The same things were measured in two ways. Each way mixes the same 10 hidden numbers, adds some noise and spreads widely along 5 directions of its own, which tell nothing about the thing.
Some things both ways: the first way, then the second way.
[ 16 -11  -4  11 -12  -1  11  -1  -8  -7  10 -33 -14  -9 -10  18   7  -7
   7  13]
[  2   5 -13   7  -2  -9  -2   2   2   5   3   2   4   3   5   4   0   4
   1  -1  -3  -4  -2  -6 -14  -2   4]

[  7   8  -7 -12 -20   4  -3   3  10  11  -6  -6   0   3 -14  -2 -12   2
  -2  10]
[ -8  -3   7  -1   5   6   0   1   2  -1   9  -7  -2   4   2  -5   8  -3
  -5  -6   4 -10  10   5   7  -5  -2]

[-15  -1 -10   1   2   5   6  -7  -9  -8 -21 -19  -7  -6   2   0   5  -5
   7   0]
[-2 -3  3 -1 -1  4  0  2 -1 -7  2 -5  2  2 -3 -3  0  0 -4 -2  0 -5 -1  9
  0  3  0]

[-13   6  -9  -3   7   3   9   0  -3   1 -20  -6  -2   9   1   2  -7   4
   6   2]
[ 2 -4 -1  0 -2  0  4  8 -6 -7 -2 -7  6  3  6 -8  1  1 -7 -3  5  2  4  5
  2  5 -4]

[-14   5   3  -2   1  -1  -3  -9 -10 -15 -21  -8  12   9  10  -2  -2  -9
   5 -11]
[  7  -7  -3   0   2   4   6  -4   0   2  -5   4 -11 -12  -9   2  13   6
   7   5   1   6  -1   9  15   5   4]

[-17   1 -12   5   0   4   6  -6 -11  -2 -14 -22  -6  -4  -4   3   5  -9
   6   1]
[  7 -10  -5  -4  -3   3   6   5  -8  -4  -3  -4   3  -7   0   2   4   9
  -5   3   7   6   7  12   4  -1  -5]

[  8  -9  -5   2 -21  -7   5   2   7  -7   9 -14  10  13 -13  -1   0  -9
  -7  -1]
[-4 -1  9 -8  7 -1  3 -2  8  9 -3 -1 -9 -2 -4  4  3  6  0  7 -9 -7  0 -6
  2 -8 -2]

[-12  11  -8  -7   5  -1   5   0  -9 -12 -16  -2   5  13   0  -7  -6  -1
   8  -5]
[ 2  0 -2  4  2  8 -3  0  3  1  7  1  2  2 -1  5  3  2  3 -2 -2 -2 -6 -3
 -7 -5  2]

[ -3  -2   7   6   9  -6  16   4   0  -8 -13  -4  -6  14   0   1  -4  10
   4   0]
[  7  -7 -14   7   0   1   3  -1  -9   7   5   6  -1  -8   5  -5  12   8
   0   1   5   0  12   3   8 -10  -4]

[ 11  -9  -1   2  -1   5   8  -1  16  -3  17  -9 -18  -7  -6  12   7  -4
 -13   7]
[  0   1 -12   4  -7   0  -2   1  -9  -7  -1   4   4   5   7  -8  -6   4
   7  -1   6   8  -1   6  -1  -2  -3]

[ -8   4   3   1   1  -9   4 -10 -12 -23  -8 -29   3   1  -6   2  12 -10
  11  -1]
[  6  -7  17   1   1   9 -12  -4   6 -16   5  -4  -6  -4 -16   5  14  -8
   3  -2  -6   0 -16   8  13  16   9]

[ 10  -4  -8   5  -7  -2   3   5  -1  -8 -17   1  11  12 -12 -19   1  -9
   5  13]
[ -3  -3   0  -5  10  -1   3 -14  12  10   5   0   2  10  16   0  -4  14
   2   3  -5  -9 -10 -21 -17 -21  -8]

[ 21   7  13  15  -5   7  -3 -12   8   2   6  -5 -12 -16 -10  -2   9  -1
  -8  13]
[  7  -3 -22  13  -2   8   8  -3  -4   3   5   1  -7   1   7   1  -2  12
   6  -3  -2 -12  13 -12 -10 -14   6]

[-13  11 -15 -14  -7   6 -13 -18   4 -12 -12 -10  -1 -10 -12  -9   7  -9
   1  -1]
[  2  -5   4  -5  -5  -5  -6  -3  -1  -4  -3  -5  -6   0   5  -5  -5   7
   1   8  -8  -3   3  -5   0 -10  -6]

[-16   5  -7 -12   1  14 -15 -18  -2  -7  -8  -5 -15 -19  -2   3   0 -19
   0  -6]
[ 0 -6 -3 -1 -3  3 10  0  3 -5  3 -1  2 -4 -4  0  3  4  4 -1  4 -1  0  8
 -2 -5  3]

[  3   5   5   1  -5  10  -5  -8  15   4 -10   9   1   4   2   4  -2   8
 -10   0]
[ -1  -4  -9   3  -4  -4   6  -4  -3  -6 -10   1 -15   1  -4  -8  -2   6
   7   1   0  -5  10   8   5  10   6]

[ -5   2  -6 -10   2   3  -4  -8   6  -4  -9  -5   9   0   1  -2 -11 -13
   3   9]
[ -5   3  12  -2  -6   3   3   3  15 -10   9  -1   5   0  -7  -4   3  -5
   5   3  -9  -7   5   7   3  -7   7]

[ 28   3   1   2 -21   2  -8  -6  -2  -3   0  -7  -2 -10  -7  -7   5 -12
  -6   3]
[-4  6 -7  4  5  7 -4 -5  3  8  4  5 -2  1 -3  7 -2  3  7  1 -1 -1 -4  1
 -6 -1  4]

[ -5   2  -8  -7 -11   8  -7  -8 -16 -10 -37  -4   1  -2   8  -8  -2  -7
   9 -11]
[ -7   3  -6  -3   7  -3  -2  -6  -2   4  -7   0   0   3  -1  -3  -2   3
   4  -3  10   4 -14  11  -2  13  -3]

[  6   3  -2  17  -2  -3  18  15   9  11  -2   0  23  29   2  -3   5   5
 -14   8]
[  0  -2  -5   1   0  11   4  10  -7  -7  -2   9  -9  11   5   1 -10   7
   9  -2  -5   2  13  -1   3 -12  -1]

[-12  14  -8  -5 -14   8  -8 -15  -6   5 -30 -17  15  -4   6  -5  -5  -2
   4  -1]
[ -5  -1  -2   1  -3   2   5   7  -4   0  -4  -4 -11  -1  -1  -6  -1   0
   0   2  -4 -10  20   5   8  -1   3]

[  3  -8  -4  15   0   2  10  -5  11  -6  -5  -8  -1  -1   0 -10  16  -2
 -13   2]
[-10   3  15 -10   1   2   2   7  10  -1  -2  -3  -6   2  -8  -1  -9   2
  -9  10 -16 -15  24   5   6  -4  -1]

[  5  12 -12   2   4  -2   5   1   1  11 -12  -9  14  14   1   6   9  -7
  -2   4]
[  5  -2 -15   4  13  11  11  -8   8   6  -3  19   1   1   0   2  -1  20
   1   6  -5   3   7  -1  -1   2   0]

[ -1  -2  -3   0   5  11  -5 -19  -8 -20  -5 -17 -17 -25   5   7  18 -16
   2  -1]
[ 4  2 -9 -1  7 -7 11 -9 15 17 -3  3 -5 -5  2  7  6 18 -5 12 -7 -4 15 -9
 -3 -3  3]

[ 11   5   7   7  -5   7 -14 -13   6  -1 -10  13  -4  -6 -11 -17   3 -14
  -7   2]
[ -4  -8  15  -5   3  10   7  -6  19 -11  11  -2  -5  -7 -24  12   7   1
   0   3  -7 -12   8  16   5   1  10]

Other things, the second way, with their names:
(767): [ 11  -5  -1   5  -8  -2   1  12   1 -17   7   1  14   4   2   3   2  -3
   3  -7  -2   4 -15   2 -11  -3   3]
(350): [-1 -8  4 -7  3 -7  7  4  0  0 -9 -7 -4  0  2 -1  2  7 -7  5  0  3  9  6
  8  0 -6]
(699): [  1  -5  12 -10   0  -7   7  -2  16   0  -6  -9 -10  -3   0   5  -1  13
  -8  14 -19  -9  22 -10   3  -8   2]
(56): [  1  -6   0  -3  -5 -11  -1   1  -3  -6 -12 -11 -15   5   6   2  -4   8
  -1   4  -5   5  13   1   5   5   2]
(225): [  0  -3  17  -6  -4   3  -5  -2  13 -18   2  -2  -4   0 -13   7  -2  -1
   4   7 -13   0   1   9   5   5   9]
(417): [  5 -10  -6  -4   6   5   4 -14  -4  -3 -12  -4  -7  -6  -4   2   3  15
  -2   5   9  14  -6  13  10  15  -5]
(507): [  4   2  -5   3   9   6   0  -9   5   1  -7  -1   0   0  -3  -2   7   3
  -1  -3   7   5 -19   6   2  25   5]
(849): [ 0  0 -2  3 -3 -2 -3  3  1 -5  4  7 -1 -2 -3  0  3  2  4  4 -3  2 11 10
  7 -1  2]
(495): [ -1  -6   5  -4   4  -5   6  -9  16   3   8   6  -1  -4  -3   3  10  11
   2  11  -5   0  13   5   6 -10  -1]
(304): [ -4   4  -5  -1  -3   0  -4  10 -10  -1  -8  -6  -5  11   8  -1 -14   1
   3  -3  -2  -2  -1  -3  -9  -3  -1]
(337): [  5  -1 -16   7   1   8  -2 -14   0   0   5   9  -2   0  -6   5  -6  11
  13   1   0  -3  -8   1 -12  -4   3]
(135): [ -2   1  -8   2   3  -2  10  -9   5   5  -1  -3   4   1   8 -15   0   6
   3  -1   3 -12 -11  -7  -7  -5  -3]
(582): [ 1 -2 -5  1 -4 -5 -3 -7 -1 -6  1  6 -1 -1 -1 -6  0  7  6  7  1  4  7 10
  4  1 -1]
(731): [ 9 -6 -4  3 -7  4  2  7 -5 -7  1  2  1 -6 -1 -4  5  2  0  1 -5 -4  2  1
  1 -4  1]
(596): [ -5   1   9  -9  17   1   0  -6   9  12 -10  -4  -7   0  -5   4   0   8
 -13   6  -7  -8  -4  -3   1  14  -3]
(567): [  2  -1  -8   4  -6  -1  -5   3 -10  -4   2   5  -1   0   4  -5  -2   2
   6   2   2   2   5   5   1  -7  -3]
(842): [ -8   1   3  -4   4  -7  -3   1  -2  -8  -6  -9   4  18  14  -7  -6  -1
   0  -7   8  10 -15   1  -4   8  -6]
(549): [ -4 -11  17 -11  12   0  16   8  12   9  -1 -17  -9   1   1   4  12   4
 -19  -2  -5 -18   9  -9   5  -1  -2]
(8): [  9 -13  -9  -4   7   2   6 -13  -3   2  -5  -2  -2  -7  -2   6   5  17
  -1   4  10  10  -9   9  -1   5  -5]
(488): [ -2   4   0  -4   4  -6   6   3   8   7  -8   1  -7   0  -1  -2  -2   6
  -3   8 -13 -11   9  -6   0   1   3]
(259): [  0   4   2  -2  -1   0   7   4  10  -4  -7   4  -1  -3 -14  -1  -2   0
   5   4 -14 -12  -7   0  -4   6   8]
(303): [  9 -14  -1   3  -4  -4   2   5  -5  -9   3  -4  -3  -2   1   3  15   1
   3  -5   5   5  -9   2   3  -1   1]
(714): [-5  5 -5 -1 -2 -1  6 -5  9  4 -2 -6 -4 -5 -2  3 -2  6  0  7  0  1 20  9
  2  0  8]
(186): [ -3   7   2   5   2   4  -8   3   3  -2   6   2   0   7  -4   0   1  -8
   5  -8  -3  -7 -17  -2  -7   4   5]
(784): [ -1  -5  -2  -2   5  -7   9   5  -4   4 -11  -1 -14   3  -1  -3   1   6
  -1  -2  -1 -11  -3  -1   1   6  -1]
(870): [ -2   4   5  -4  10   7  -6 -16   9   7   0 -18   8   3   5   1  -1   5
 -12  -1   4   1 -18  -3  -9  12  -2]
(702): [ 3 -2  1  3  7  3  7 -5 11 -4 -2  1 -5  3  1  0  5  7  0  1 -5  0  1 -2
  5  9  6]
(238): [  3  -4  -2  -6  14  -1  12 -18  14  14  -7   0  -4 -12  -5  -1  11  17
  -9  11  -1  -5   4   2   7  10  -1]
(346): [  0   5  -1  -5  -2  -7  -2  10  -4  10  -6  -8   4   3  16  -2  -3   2
  -4   4  -3   5   3  -8  -4 -10  -7]
(620): [  3  -2   0   1  -4   7  -1 -15  10 -18   0   2  -5  -2 -19   1  -5   3
  14   2  -5  -5 -18  10  -8  11  11]
(817): [  4   0  -6  -2 -13 -13  -6  15 -17   5  -5  -4   5  -9   4  -1   4  -4
   3   4   6  11   1  10   2  -8  -6]
(9): [ -8  -3   3  -1   1  -3   2   6  -3   0  -2  -1 -17   5  -5   4   5  -4
  11  -5   6   2  -2   8   9   0   3]
(331): [-5 -4  6 -4  1  1  3 -3  4 -9 -1 -5 -1  2 -7 -4  1  1 -2  0  4 -1  3 16
  7 10  2]
(170): [ -5   0  -3  -3  -1 -10   3  10   2  -3   0  12   5   4  -2   1  -4   4
   3   5  -3   3   7  11  -1  -4  -4]
(709): [ 13  -7 -11   3  -7   1   4   2  -1  -6   4   6  12  -9  -3   1   2  10
   0   5  -3   3   7   8  -6  -5   1]
(602): [-9  0 12 -9 15 -6  3 -8 17  6 -3 -3 -6  7 -3  6  0  8 -9  6 -5 -7  0 -1
 -2 11 -1]
(140): [  2  -6  -9   1  -6   4   5   2  -8  -7  -1 -12   2   1   7   0  -5   6
  -1  -3   7   2   4   5  -7  -5  -2]
(42): [  2  -1 -11   7  -2   8   4  -1  -1 -10  -2   5  -2   5  -4   1  -9   5
   9  -5  -4  -6 -11   2 -12   6   7]
(712): [-1 -2  1 -1  6 -2  4  4  6  1 -1  2 -1  5  3  4  0  7 -6  0 -6 -3  6 -3
 -2  3 -2]
(751): [-3 -2  5  2  3 -2 -4  5  4 -9  7  6  0  9 -4  2  2 -1  1 -3 -3 -3  2  7
  2  5  1]
(463): [ -6   5  11  -1   2   8  -9 -12   6  -8  -1 -12  -8   2 -11   2  -1  -7
   9  -5   2  -4 -22   8   2  14  10]
(876): [-4  1 -5  2  0 -4 -3 -7  4 -1  1  7 -8  3 -5  2 -3  4 11  2 -3 -4  2  5
 -4  1  6]
(760): [ -3   4  -1   2  -2   2   9  -2  12  -7  -3  -6  -2   2  -5  -4   0   0
   3  -4  -3 -11  -5   2  -4  11  12]
(355): [  8   3 -15  10 -11  11  -3   3 -10  -9   2   6   6  -4  -2  -5  -1   0
  11  -2   3   8   0  10   0  -1   5]
(431): [-2  0  0 -1  0  3 -4 -5 -3 -1 -4 -7 -5  2  0 -5 -2  0  4 -1  1 -5 -9  0
 -1  3  0]
(789): [  4  -4  -4  -4   2   2  -3 -14  -1   2   0  -8   6  -7   2  -1   4  10
  -7   5  10   9  -2  11   1   4  -7]
(164): [-3 -5 -2 -2  4 -5  6 -5  3  4 -1 -1 -4 -2  2 -2  7  8  0  3  5  3  8  7
  7  0 -2]
(73): [ -8   3  14 -10  15   9   7   6  12   9  -5  -5  -5   9   2   3  -7   4
 -10   1 -13 -16   3 -13  -3  -5  -4]
(209): [ -1  -3   3  -2   3   6  -4  -2  -4  -4  -1  -2   0   2  -4  -3  -3   2
  -1  -1   1  -5 -13   5  -2   4  -3]
(292): [  0   5  13  -4  -3  -5  -2  10  13   0  -1   4   8 -10 -17  -2   3  -5
  -8  11 -18 -14   7   8   3   6   4]
(592): [ 13  -1  -9   1  -2   9  -4  -4  -6   6  -5  -3   4 -13   0   1   2   9
  -6  11  -4   6   8   3   5   1  -1]
(636): [  6  -8  -3   3   4   6   1   3 -10  -3  -8 -10 -11  12  18   1  -4  10
  -1  -6  -3   3  -4 -18  -3  -4  -5]
(59): [-1  6  0  1 -1 -2 -6 -1  1  0 -3  0  4  0 -1 -6 -5  1 -5  6 -6 -5  2  4
 -1  8  0]
(475): [ -2   3  -5   2  -6   2   0  14  -8  -5   0   4  -1  10   6  -4 -13  -1
   6  -4  -8  -8   4  -6  -9 -13   0]
(257): [ 11   1 -21   3   2   3   2 -17   1  12  -3   2   6 -13   3   2   5  15
  -1   9   8  14   3   7  -1   5  -1]
(171): [ -1   2 -10   2 -17   3  -8  16 -18  -6  -1  -2  -5   1   4   3 -13  -2
   9   2  -2   6  24  10   2 -14   2]
(161): [  5  -2  -6  -4  -3   2   1  -2  -5  -6 -12  -6   4  -1  -1  -2 -12   7
   0   3   0   1 -16   4  -9   7  -3]
(175): [-4 -1  1 -3  6 15  4  1 -1  1 -1 -1 -3  3 -5  3 -5  7 -3 -1  1 -5  9  7
  1  1 -2]
(314): [  2   0  -4   4 -14 -10 -12   1  -7 -12   1   5  -2   2   1  -3  -3  -1
  12   4  -3  10   6   8   3  -4   1]
(127): [  8  -4 -18   1   3  -1   0 -18   1   1  -5   7   2  -2   2   6  -4  20
  10   9   4  17 -10   4 -10   3   0]
(663): [-1 -3  3 -2 -2 -2 -2 -5  3 -5  3 -6  3  0  1 -2  1  4 -3  2  1  0  1  6
  1 -1 -2]
(182): [  7  -8 -14   5  -3  -2   1  -7  -8  -1  -3   6 -10  -8  -2   4   9  10
  11   3   8  13   5  13   9   1   1]
(689): [  3   1  -2  -1  -5  -1  -8   3 -12 -10 -14 -14  -5   5   7  -6 -10   2
  -5  -1   0   5  -3   2   2  15  -1]
(812): [  2   3   1  -2   3   3   8  -2   7  -1  -9 -10  -5   1   3   0   0   2
   3  -2  -1   3 -14  -5  -2   8   6]
(291): [ -4   2  10  -2  -8  -5  -5  26  -5 -10   0  -2   2   1  -2   0   1 -10
  -8   2  -7   3  26  15  16   5   0]
(823): [ 5 -1 -7 -2  3  1  2 -2  0  5 -8  0 -4 -2  0 11 -3 11  3  5  0 10 -2  3
 -2  3  0]
(236): [ -9   2   2   0   3  14  -1  -7   8  -3   8   4  -4   2 -15   3  -6   2
   6   1  -5 -12   5  11  -2   1   7]
(215): [-1  0 -6  3 -5  8 -1  7 -6 -2  5  6 -1 -1 -5  4  0 -3 10 -1  2  1  2 10
  1 -9  1]
(491): [  0  -7   1  -9   3 -18   9 -10  13   7  -8  -8  -7  -5  -1  -2   4  16
 -14  13 -10 -12  19  -4   2   3   0]
(88): [  2  -2   4  -7   7   1   5  11   0   9  -4  -6   1   1   9   3  -1   7
 -13   4  -6  -3   8  -8  -1  -8  -8]
(810): [ -7  -2   4  -2  13  14   7  -2   5  -1  -1 -13   0   7  -8   4   0  -2
  -4 -12   8 -10 -21   6  -7  15   5]
(195): [  1   0   0  -5  11   4  -2 -12   8  15  -2  -3  -8  -8  -8  13   4  10
  -1   5  -2  -3  -9   0  -2   5   3]
(422): [  3  -5 -13   5  -4  11  -1  -1  -8  -2  10  12  -1  -3  -3   2  -1   8
   8   1   2   1  21  12   5 -15  -2]
(394): [  4  -2 -11   0  -6  -3   3  -6  -4  -1  -9   0  -4  -5  -4  -4  -5   7
   9   4   0  -1  -9   4  -4   3   3]
(875): [ 2  1 -2  2 -2 -3 -6  2 -3 -4  1  0  0  2  2  3  2  1  3  0  1  8  1  6
  2  3  1]
(861): [  3  -2  -4  -2  -5   2  -2   2  -2   4   4  -3  -1  -3   6   8  -1   9
   0   8  -1   8  22   3   2 -16  -2]
(453): [ 3  4 -5  4 -3  0 -3  4 -2  1 -1  1 -1  1  3  6 -1  1  4  1 -4  5  1 -2
 -3 -3  5]
(234): [  8  -3  -6   7  -3  -3  -1   0  -2 -12  -4   2   2  -5 -12   0  11  -4
   3  -5   6   6 -19  16   3  27   9]
(839): [ -2   5 -20  -2   3  -3   7   7 -17  16 -23  -3  -9   7  21 -10 -13  13
   0   4   4   6   6 -10  -2  -1 -11]
(262): [  4  -7  -2   0  -7   6   3  21 -11  -9   2   3   0   1   2   1  -2   1
   1  -2  -5  -1   9   1   0 -17  -5]
(555): [-1  7 -1  2 -7  9 -4  4 -3 -3 -1  0  2 -6 -7 -6 -5 -3  2  5 -5 -4 11 13
  6  6  6]
(367): [ -1   1  -1   1   0  -7  -4 -12  10   4   5   4  -6   0   5  -1   3   9
   6   9  -8  -4  11  -7  -2 -11   1]

Some of these things the first way, each followed by its name:
[ -4  -2  -6 -11   3   5   3  -6   8 -10   9 -15 -17  -8  -1  19   9  -5
  -4  -1]  (849)
[  7   3  -1   3  -5   8 -12 -20   3  -7 -17  -1  -7 -14 -10  -8   8  -5
   2   5]  (491)
[ 23   9  -7  -9 -25   1 -13  -5   3   3   1  -3  11  -1 -15 -15 -12 -15
  -3   7]  (346)
[ 17  -4   3  18 -16   3   4  -2  -1   2 -13  -6  11   1   8 -12   5  -2
 -10   0]  (839)
[ -7   6  -7  -5  10   5   3  -1  -5 -11 -22   1 -12   7  -1   4  11   2
   4  -7]  (751)
[  1   1  -4   0 -13   1  -3  -9  -9 -18  -4 -13  -6  -5  -5  -6   6  -9
   0 -10]  (195)
[ 21  -3   6  21 -20   2  -3  -5  -4   4 -10 -12   6  -7 -10 -11  15 -15
  -5  11]  (417)
[-14  -3   1   8  17  -5  13  -9  -3 -17  -4 -19  -9   1  -1   7  10  -5
   6  -3]  (731)
[ 11   6  -5   7 -13  11  -9 -11 -12  -6 -15 -14   1 -22  -5 -18  13 -18
   1  14]  (861)
[ 6 -5  0 13 10 -4 21 13  8 -3  1  4 -1 26 -3  5  3 11 -5  3]  (712)
[  0  -4   2   0  -1   5 -10 -19  -7 -10 -29  -8  -2 -18   3 -12  -3 -15
  10   4]  (135)
[ 10   1   4  24 -10  -4  13   3  -4  -3   3 -25   8   3 -10  -3  19  -4
  -3  16]  (636)
[ 11   5  -1   1  -6   7  -7 -10  13   5  15  -6 -11  -6 -12  13   8  -9
 -11   4]  (42)
[-18  -7  -4  10  -2   6   9  -6 -21 -10 -22 -24 -11 -10   8   1   6  -9
   8  -7]  (810)
[-23  -5   7  12  18  -5  20   6 -15 -22 -19  -5  -2  23   2   4  -2   5
  14  -4]  (303)
[  6   8  -3  -7  -5   8  -8  -8  16   2  -5  10  -6  -3  -4  -8   2  -1
 -14  -3]  (236)
[ -3 -11   5  -4 -15   8  -2   0   5 -14   6  -2 -11   2   2  11   2  -4
 -11 -13]  (9)
[  5  -9  -6   7  -5  -2  17   5  -4 -12   4 -22  -6  -4  -6  -6  -1  -3
   3  13]  (870)
[-13   6 -10 -12   8   5  -2 -10   8 -15  -2   3 -10  -2   3  -5   9  -7
 -12 -19]  (73)
[ -2  -6  -4   9  -5  -1   3 -12 -10 -15 -17 -23  -9 -13  -5  -8  18 -12
   4  -4]  (209)
[ -1  -9  -1   8  -4   5   6  -3   0  -4 -12 -14  -5  -6   1   2   7  -6
  -1   7]  (331)
[ -3  15 -14 -11  -9   9 -21 -22   2   1 -11   0  -1 -13 -12 -11  -1 -18
  -3  -5]  (161)
[-12   0  -2   6   6  15   1 -11  -1  -8  -7  -3 -21 -17  -1  -5   6  -5
  -3   3]  (140)
[ 11   6   3   0  -4   5  -9  -3  12   0  -9  24  -1   9  -9 -15  -4  -1
 -10  -4]  (350)
[  0   2  -5   3  -3   4  -4 -12 -13  -8 -37 -15   8  -7   2  -9   8  -8
  12   7]  (582)
[  3   9  -2  12   1  -8   8 -10 -10  -7 -14 -22  13  -2  -1 -16   4  -7
   6   6]  (592)
[ -1  -5  -6 -14  -3   8   0  -6  16 -15  19 -12 -18 -10  -9  18  10  -5
  -8   3]  (314)
[ -1   4  -4  -2 -16  -1  -1  -6  -3  -5 -18 -10  11   5  -5 -10  -8  -1
   5   1]  (431)
[  1  -5  -3  10   3   1  13  -5 -12 -11  -6 -27  -5 -11   6   3   4 -11
   7   9]  (257)
[-17 -13  -3  11  10   0  16  -2   8 -15   2 -13   2  12   3  11   5   0
  -3   1]  (620)
[ -1   1   5  14   4  10  10   0   4  -9  -7   9  -4   3   7 -14   5   9
 -12  -2]  (171)
[ -1  12   2   6   7   2  -8 -11  -3  -6 -17  11  -3   3  -6 -16   7  -9
  -3 -10]  (262)
[ 16   6  -3  -4 -17   3 -17 -19   6  -1  -1 -11   2 -13  -9   0   6 -15
  -6   0]  (488)
[ 10  -4  -8  -2 -14  -2   8   5   8  -5   2 -19  12   9 -11   4  -2   0
   2  20]  (367)
[  1  -9  -2  14   0   2   9  -7  -1 -10  -7 -18  -7  -8   1   0  17  -7
  -5   1]  (475)
[ 14  -1  -4   7 -16  -2   9   7  -2   1   0 -18  10   8  -8   3  -1  -3
   3  16]  (875)
[ -9   4  -8  -5   2   3   3  -6  -3 -10 -20  -8  -1   2   1  -2   3   0
   5  -2]  (567)
[ 10  -1  -1   4 -12  -6   1  -6 -18 -13 -20 -25   5  -2  -2  -3   6 -13
  13   2]  (186)
[-5 -7 -8  1  1  0 15  6  7 -5 -2 -9 -3 10 -7  2 -4  4  0  9]  (663)
[ -3   2  -4  -1 -12   0  -9 -10 -22 -16 -32  -4   5  -1  -1 -19 -11 -12
  15 -10]  (817)
[ 10  13  -8  -2  -2  -6  -4   0  -5   7  -4   0  10  17 -21  -1 -14 -14
  12  12]  (767)
